There are 4 ways to turn a row about zero (a turn may also mirror it). The second row of each pair is the first, turned, with some noise. The first 28 pairs use one turn. New pairs use 2 turns, one after the other, and a turn may come again.
Some pairs, each with its turns in order after it:
[ 20   5  28 -32  18  -9]
[ -8  22 -22  18 -31 -22]  J

[ 37  11 -37  10  12  22]
[ 41 -28  -5 -18   3 -26]  T

[  2  -3 -21 -27 -35 -33]
[-12  -9  45 -25  -5  21]  T

[ 35  21 -31  33  -3 -24]
[ 27  19  18  48 -14 -18]  Q

[-31 -11   9 -33 -31 -25]
[-40  -5  18   1  26  35]  Q

[-18  33  30  35 -33  20]
[ 27  36  28  22 -24  34]  H

[ 26   9  35  19 -11 -30]
[-17  55   1   3  10  -1]  J

[ 19   7 -22 -23 -27  30]
[ 12  -5  44 -25  13 -17]  Q

[ 29 -37  13  34  -5 -21]
[ 23   1 -28 -11 -29  40]  T

[ 33  32   9  -7 -23  -1]
[-23  15 -30  24  23  -3]  J

[ -2   9 -17  -6 -16  14]
[  0   0   9 -21  15 -15]  T

[-27 -22  23  34  18  33]
[-14  26 -56   7  -3 -16]  T

[ 27  14  36 -31  13 -25]
[ -5  56  -3 -16   0  23]  Q

[-25 -14  15  15  22  33]
[ 10 -17 -14 -14 -21  42]  H

[ 13   7  17 -36  13 -21]
[-16  37   7 -14 -10  20]  Q

[-15 -13  10 -21  10 -12]
[-25  -6  -3 -17 -15  -7]  H

[ 10   5 -32   9 -21   4]
[ 21  -7  21   7  24 -11]  H

[ 19  10 -23 -29  -2  36]
[-11  -4  10  -7  50  21]  H

[ 34  -8 -18  -5   3  32]
[ 40   5   1 -15  -5 -25]  T

[ 21 -22  38  23  11 -24]
[ -6  54   5 -16 -18  11]  J

[-30  36 -31   7  -3 -24]
[ 29  23  24 -36  -1 -26]  H

[  6 -28 -28   0 -32 -27]
[  2 -29  29  16   3 -39]  H

[-25  22 -10  16   8   0]
[-19  -8 -13  17   1 -26]  Q

[ -6  24 -21  -9   5  -1]
[ 16 -15  -8  12  16 -14]  J

[-35  17  22  -8  37  15]
[-32   3 -41 -22  -9 -17]  Q

[ 17  36  26 -21  34  10]
[ -1  13 -48  -1 -11 -40]  J

[-10 -14 -26  19  28  -2]
[ 39  -7   7 -19  -3  10]  J

[-20 -21  32   4  37 -31]
[-25   1 -17  42 -34  17]  T

New pairs. What belongs after each?
[ 21 -25  -6  15  17   5]
[-18   3 -13  15   3  30]  Q J

[  2 -14   1  27  -6  20]
[  2  -1   8 -14  31 -15]  T H

[ 31  23   4 -36 -10  28]
[31 -8 -2 42  2 27]  T T

[ -6 -36  28 -32   8  35]
[  4  30  42  -3 -18 -37]  Q T

[-21 -31   0 -29  15 -36]
[-25 -15  32 -16 -24 -33]  H H

[-32  29 -14   5   4   2]
[ 20  26   4   8 -31   3]  J J

[ -9  25 -24  20  27 -14]
[-16  11 -11   3  38 -27]  H H

[ 11 -37  -9  14 -18  33]
[-15  26  46  -3   2  -8]  T Q

[ -1  19 -33  17  -1  34]
[ 32  11   7  28 -29  -2]  T J

[-11  24 -29 -34 -15   8]
[-18  23 -31  -9  -1  33]  T Q

[17 13 22  5 18 -5]
[ -1 -24   1 -16  19 -10]  H T

[-13  20 -15 -37  22  32]
[-31   0   0 -47 -20 -11]  H Q

[-34 -13  -3 -15  -6 -21]
[-12   9  -7  29 -32  -1]  J H

[ 16 -33  33 -37  26   4]
[-32  28  -1  -1  52   5]  T J

[  1 -15  25 -23  -3 -19]
[-26 -20  -4  17  19   5]  H Q

[-33 -25  36  25  22 -28]
[-28  -4 -25 -49  26 -23]  T T

[ 30  18  -9 -13 -10  -9]
[-3 35 -9 12 -6  3]  Q H

[ 28 -26 -29  11  34 -18]
[ 28 -18  37   3  19  34]  T Q

[ 33  37 -35  13  13   5]
[ 19  28  -5   7 -44  33]  T J

[  7 -34 -36  -3 -14  37]
[-39  21  21  -1  19 -36]  T H

[-30   8  -6 -31 -38 -28]
[ 14   2 -22  14 -59   0]  J H

[ -2   1 -13 -35  27   3]
[ 0 15 13 16 12 37]  J J

[ 23  -7 -35  -2 -18  10]
[-42   0  -4   9  14 -14]  T H

[ 23 -19  -8 -24 -14   3]
[ 14 -30  -4   6  15 -16]  J Q

[ -8  21  36  30  16 -32]
[ 17 -27  -5 -45  13  29]  T J

[ 23   9   6  32 -30 -21]
[ -5 -12 -15  31  25 -32]  J T

[-10  -7  17 -36   8 -34]
[-48  -3  22  -2   5  11]  H T

[-36  28 -12  37  14  12]
[ -8  29   4 -23 -41  32]  J Q

[-30  34  23   1  11 -22]
[-1 -1 40 -1 39  4]  H T

[ 4 -1 21  7  8 28]
[  9 -33   1  -1  10   1]  T T

[-38   8  33  29  15  15]
[-5  6 39 23 33 23]  H H

[  4  -1  16 -35  10  26]
[-25  -2   8 -38  -7  12]  J T

[ 10  17 -13  32  16 -36]
[  4  16   5 -13  50  16]  Q J

[ 10 -10 -22 -28 -35  17]
[-14  16 -43 -24 -10  -9]  J T

[ 32  34  30 -18  -8  -4]
[-30 -44  -6 -11  15  -1]  J T

[-25  36  -5 -24  -1 -34]
[ -8 -23 -52 -10   3  15]  T Q

[ 27   4  -6 -19  36  21]
[ 5  9 45 -7 19 19]  Q T

